There are 5 ways to turn a row about zero (a turn may also mirror it). The second row of each pair is the first, turned, with some noise.
Some pairs, each with its turn after it:
[ 11  12 -36  22]
[-20 -15  14  35]
(0)

[-24  -2  -4  21]
[-28  13 -13   4]
(0)

[-20 -32  49   0]
[-10 -13 -45  39]
(1)

[ -2 -26  20   6]
[  1  24 -20  11]
(2)

[ -6  24 -28   7]
[  3 -26  12 -24]
(2)

[ 3 -2 11  9]
[-11   6  -4   6]
(4)

[-55 -31 -30  14]
[-43 -40 -22 -35]
(1)

[-24   1  59  31]
[-25 -57 -23 -27]
(3)

[ 48  16 -20 -33]
[ -1  53 -15  33]
(3)

[ 41 -14   5  12]
[ 11 -43 -11   5]
(0)

[ 28  -1 -11 -40]
[  4  46 -16   6]
(3)

[-14   0 -15 -44]
[ 14 -43  22   1]
(1)

[ -6 -28 -27  27]
[ 26  17 -13 -33]
(2)

[-11  -7 -19  18]
[ 3 -9 26  2]
(3)

[-48 -17  -5  23]
[-14  -5  52  13]
(4)

[10 14 -2 24]
[-15 -14   8  21]
(3)

[-10 -45  -4  37]
[-45 -24 -27 -20]
(0)

[-2  0 18 17]
[ -1   1 -25   2]
(0)

[ 10  21 -18  52]
[-12  45  -6 -37]
(1)

[ -7 -20 -16 -13]
[24  3 16  4]
(4)

[40 -3  1 19]
[  0  -4 -36  26]
(4)

[ 15 -16  26  14]
[ 14  11 -20  24]
(2)

[-2 19  2 30]
[ 12 -25 -19  -5]
(2)

[18 17  7  1]
[15 17  7  4]
(1)

[  6 -35   8  -8]
[17 28  5 20]
(4)

New pairs. What belongs after each?
[-3 -3 37  4]
[-10   4 -24  26]
(2)

[-9  7 47 -5]
[ 27  22 -32 -16]
(0)

[-7 27 10 16]
[ 17  14 -17 -16]
(1)

[-53   4 -21   0]
[ -3 -38 -20 -38]
(1)

[-16 -21 -40 -17]
[ 32  23  31 -12]
(3)

[ 3  9 -3 22]
[ -3  17  -7 -14]
(1)

[34 20 20 10]
[-17   1 -42   1]
(4)

[-31  29  58   2]
[-45 -23 -40  31]
(2)

[-25 -12  44 -17]
[-18  45  18 -15]
(4)

[-20  10   4   7]
[-13 -11 -12  -8]
(2)

[-5 27 -4  2]
[ 12 -11  -9  20]
(3)

[-37  -7   2  22]
[ 11 -35  17 -17]
(3)

[ 16   2 -30   4]
[ 18 -24 -10  10]
(4)

[ 16 -15 -20  17]
[ 31   8   2 -15]
(2)

[  7  18 -24  -7]
[ 13 -26  -8 -12]
(4)

[ 12 -32   5 -26]
[-13 -19  15  34]
(1)

[-25  27   0 -13]
[ 31 -15 -14   7]
(3)

[-16  18  31  -4]
[-27 -15 -18  20]
(2)

[ 5 20 -8  8]
[ -7 -19  -9  -6]
(4)

[-68   5 -12 -13]
[ -4  -9  64 -31]
(4)

[ -1   0 -14  18]
[-18  -7  -1  15]
(0)

[ -7 -33  12  18]
[ 11  27 -29  -1]
(2)

[-30 -43 -14 -23]
[-21  49   4 -28]
(2)

[-23   1 -13  41]
[  1 -36  34   7]
(3)

[ 14 -25  16  27]
[ 25  17 -28  11]
(2)

[-16  10  -1  -5]
[ -6  -3  10 -14]
(4)

[-50   7  21   5]
[-33  10  40 -17]
(4)

[ 33 -26 -35  30]
[-46  30  27  -8]
(1)

[-24  27  31  22]
[  4  33 -37  14]
(0)

[-35 -20  -7 -25]
[-34  28   2 -21]
(2)

[ -8 -18 -28 -25]
[-16 -33  24  -4]
(1)

[  8 -12   4 -55]
[ 16  43 -25 -20]
(3)

[-14   2  -4  22]
[-21   6 -13  10]
(0)

[  8  -3 -11   6]
[ -6 -12   4   8]
(0)

[-14 -41  10 -16]
[-25 -29  -9  27]
(1)

[46 -7 -6 24]
[-44  15  15  23]
(3)

[-19   6 -20  42]
[ 15 -17 -26 -37]
(2)

[ 12  19 -13  20]
[ 20 -25   2  -6]
(2)

[-26 -43  -5   9]
[-37  -4  -5 -34]
(0)

[ 22  -7  -2 -10]
[-5  7 18 15]
(1)

[ 15  -7 -12  20]
[-17  18   6  -7]
(1)

[-12   9  14 -21]
[ 21 -17  -7   7]
(1)

[-21 -12  26  -4]
[-15  29  19  -3]
(4)

[-45 -10 -22   4]
[-21  10 -12 -44]
(2)

[30  5 19  5]
[ 26 -19 -17   8]
(0)

[-42  -2  18  24]
[  9 -45   5 -22]
(3)

[13  4  4 16]
[  4  -9 -13  12]
(0)

[-34   0 -24 -14]
[-26   3  10 -34]
(2)

[-14 -16 -24  15]
[-27  -7  -1 -19]
(1)

[-32  35  -7  41]
[ -4 -43 -32 -30]
(2)

[-7 28 13 24]
[ -2 -33 -21   3]
(2)

[46 -4  3  1]
[33  2 16 26]
(2)

[-11   4 -13   8]
[  1  -7  -2 -18]
(2)

[ 44 -12 -15  25]
[-26  41  24   6]
(1)

[-20  21   9  11]
[-27 -10  10 -14]
(4)

[ 4 20 16 17]
[ 16  23 -16  -4]
(1)

[-16  -8 -10  28]
[ 10  -1 -24 -24]
(2)

[-49   0 -27   2]
[ 44 -19  25 -10]
(3)

[  0 -27 -42   5]
[-38  -9  22 -17]
(1)

[  2  14 -15  17]
[ -1  14   4 -23]
(1)

[-15  20   1   0]
[ 2 22 -1 11]
(0)

[ 35  -6   2 -34]
[ 7 15 37 29]
(2)

[-10   3  -7 -12]
[-11   1   7  -7]
(2)

[-21  15  28  24]
[ -6 -43 -12  -3]
(3)

[-25 -21 -18  -2]
[-30   6  11 -17]
(0)

[  6 -30 -14  21]
[ 29  21 -11 -16]
(2)

[ 53 -27  34  32]
[ 53  16 -23  47]
(2)

